The rows come from 4 hidden closed curves, with some noise, and rows from the same curve form a group. Each curve winds through 4 dimensions. The rows are also pushed far along 3 directions, which tell nothing about the answers.
(in the rows, 128 means zero)
Some rows, each with its group after it:
[111  95 192 148 157 130  80  77 216 196 180 106 139] : tapu
[142 101 150 109 125 138 121 133 126 100 132 123 123] : nidi
[113 133 111 128 128 125 138 153 112 138 127 130 111] : peda
[137 131 170 117 134 140 130 110 101 128 149 129 125] : nidi
[169  59 124 125 146  97 101 186 142  50 111 133 135] : peda
[ 98  99  99 145 126 153 116 100 226 132 106 107 160] : tapu
[139  75  90 164 149 139  95 118 238 120  83 125 163] : peda
[146 139 125 136 142 123 128 131 134 111 143 124 134] : tapu
[139 126 128 128 139 154 130 140 114 110 115 127 131] : luzu
[150 138 102 129 118 134 131 112 148 123 119 134 129] : tapu
[118 141 163 127 139 149 126 130 124 177 176 105  99] : nidi
[132  87 120 122 121 109 116 114 147 121 129 138 118] : peda
[ 87 158 106 123 117 136 159 131  93 131 103 142 133] : peda
[113 138 150 114 113 129 131  79 117 160 145 139 124] : peda
[100 160  76 136  98 150 153 111 138 164  95 124 121] : luzu
[131 131 202 116 143  92 112 113 103 132 201 118 126] : luzu
[155 152 137 113 128 117 160 156  15  70 111 148 123] : nidi
[ 99 159 133 171 139 150 125  63 156 240 117 130 127] : tapu
[112 162 144 112 111 162 147 105  96 153 132 125 122] : luzu
[114 200 153 130 112 162 150  55  89 188 124 140 142] : peda
[ 97 185 118 129 115 152 155  95 117 170 143 119 125] : tapu
[140 122  52 150 118 134 149 143 140  86  48 137 148] : luzu
[138 147 145 140 131 151 118 107 150 157 124 120 145] : peda
[113 133 138 122 119 165 129 107 149 155 131 116 129] : luzu
[142 100 147 137 145  99 110 170 128 104 160  98 118] : nidi
[ 93 186 111 164 119 143 148  50 139 213 125 113 133] : nidi
[149 131 138 131 136 125 114 113 161 141 159 123 125] : tapu
[128 110 101 128 128 132 121 154 147 120 125 120 118] : luzu
[114 145 102 161 122 120 134  77 175 163 108 124 151] : luzu
[119 117 121 136 133 153 110  80 175 158 131 127 137] : luzu
[144  76 119 141 139 110 111 180 130  94  91 129 127] : tapu
[141 131 170 143 163 116 115 124 111 132 154 132 139] : peda
[132 124 153 115 126 123 120  99 116 122 150 131 133] : luzu
[154  73 120  96 121 125 122 230 110  52 127 111  95] : nidi
[139 121 100  98  98 144 157 183  69  79 100 123  99] : nidi
[120 147  95 112  86 139 167 108  60  95  58 153 141] : tapu
[151 135 131 124 133 125 145 143  70  87 111 142 129] : nidi
[125 138 130 150 125 148 108  44 208 214 138 128 131] : tapu
[164  87  52 120 107 127 149 181 106  19  33 145 142] : nidi
[117 178 145 110 100 144 155  78  69 153 120 147 131] : peda

New rows. What belongs after each?
[139  76 147  92 119 122 112 202 130  70 146 106 111] : luzu
[132 105 113 135 123 123 121 153 126 135  98 131 115] : tapu
[126 141 148 118 112 142 128 102 123 139 125 131 139] : peda
[124 123 131 121 125 167 129 122 138 129 117 123 130] : luzu
[122 132 118 123 118 133 130 144 134 140 136 119 114] : tapu
[143 128 149 128 150 142 127 150  97 107 134 125 126] : luzu
[129 124 126 127 137 143 126 162 133 137 136 120 106] : nidi
[131 155 111 121 134 136 143 155  93 124 110 159 121] : nidi
[119 190 147 133 137 136 160 111  46 133 115 149 145] : peda
[142 125 137 120 128 140 135 120 105 105 117 139 132] : nidi
[137 111  85 151 137 128 136 147 136  83  71 132 150] : tapu
[131  96  96 126 113 114 129 106 140 117 101 146 124] : peda
[107 126 105 124 105 167 132 107 172 150 104 118 132] : luzu
[138 106 142 107 126 133 128 189 101 101 148 109  96] : nidi
[115 149 170 119 123 128 137  97  79 144 141 134 131] : tapu
[109 135 135 126 125 125 111  93 173 162 141 145 143] : nidi
[131 125 150 118 142 115 116 165 106 127 171 115 104] : luzu
[130 110 134 110 110 154 130 116 135 123 124 117 121] : nidi
[146 114 199 130 175 102 102 169 104 101 178 121 136] : peda
[142 126  80 128  92 146 135  87 156 139  74 146 133] : tapu
[159 114 146 121 137 115 108 137 151 118 167 122 119] : tapu
[139  89 110 121 120 107 121 124 135 104 112 142 120] : peda
[128 123 145 144 150 125 109 145 156 162 156 113 118] : peda
[166 104 150 105 135  84 131 179  41  56 136 148 110] : peda
[124 138 135 107 103 156 150 112  95 132 124 122 111] : nidi
[132 127  96 147 122 106 135 128 143 109 100 127 143] : luzu
[142 161  50 130  84 154 159  81 131 130  56 155 134] : tapu
[126 135 146 118 145 119 113 134 136 138 147 158 136] : nidi
[109 141 168 126 128 109 114 105 137 169 182 111 125] : nidi
[125 110 128 114 116 110 130 104 114 129 132 144 115] : peda
[160  97 133 110 130 122 131 164  95  58 112 138 129] : nidi
[118 111 142 142 152 122 104 148 170 165 162 111 113] : peda
[123 158 121 123 120 173 151 105  93 136 102 135 132] : luzu
[137 108  94 132 125 167 129 134 152 102  79 129 140] : luzu
[127 131 125 105 106 110 149 108  65 116 122 152 111] : peda
[145 113 111 137 142 143 127 153 130  95 101 128 135] : luzu
[141 117 128 107 122 156 134 155 101  85 107 129 127] : luzu
[101 121 178 125 161 104 111 160 123 162 204 113 101] : peda
[150 107 131 138 151 104 120 177 120  85 131 120 130] : luzu
[113 105 160 125 155 104 106 173 138 143 185 113 104] : peda
[142 102  92 145 140 146 122 148 163  99  85 126 142] : luzu
[133 123 101 145 125 102 133 132 144 106 105 125 143] : luzu
[121 126 148 127 136 141 113  78 146 153 153 130 135] : luzu
[115 125 212 119 149  91  94 127 136 163 230 101 115] : nidi
[125 149 133  95  91 128 154 108  56 112 111 151 123] : peda
[127  83 147 135 149 164  92 124 216 144 143 103 135] : luzu
[113 150 170 111 122 105 122 113 105 150 177 130 126] : nidi
[118 109 123 162 143 131 112 118 166 173 101 126 132] : tapu
[143 124 133 147 137 148 105 125 177 149 120 115 141] : peda
[108 189 112 111  98 130 173 138  42 140 122 132 106] : luzu
[123 128 134 103 105 104 129 141 101 106 137 129 125] : nidi
[137 128 124 105 116 158 142 149  86  89 104 131 126] : luzu
[ 91  93 109 142 141 128 107 139 210 162 138 114 122] : peda
[118 139  48 120  78 175 170 122 120 120  47 130 116] : nidi
[137 143 107 147 144 131 138 126 130 109 114 128 143] : tapu
[127  95 152 102 121 122 112 180 141 107 159 101 110] : luzu
[143 107 116 115 114 146 135 124 126  92  94 136 136] : nidi
[114 123 113 161 145 145 106 106 212 194 131 114 129] : peda
[149  69 157 110 149 118  87 165 151  88 170 116 119] : luzu
[114 162 168 102 114 137 146 138  64 139 165 118 107] : luzu
[146 114 172 144 175 111 101 148 157 119 191 105 133] : tapu
[131 113 125 124 136 140 113 122 140 127 141 127 124] : luzu
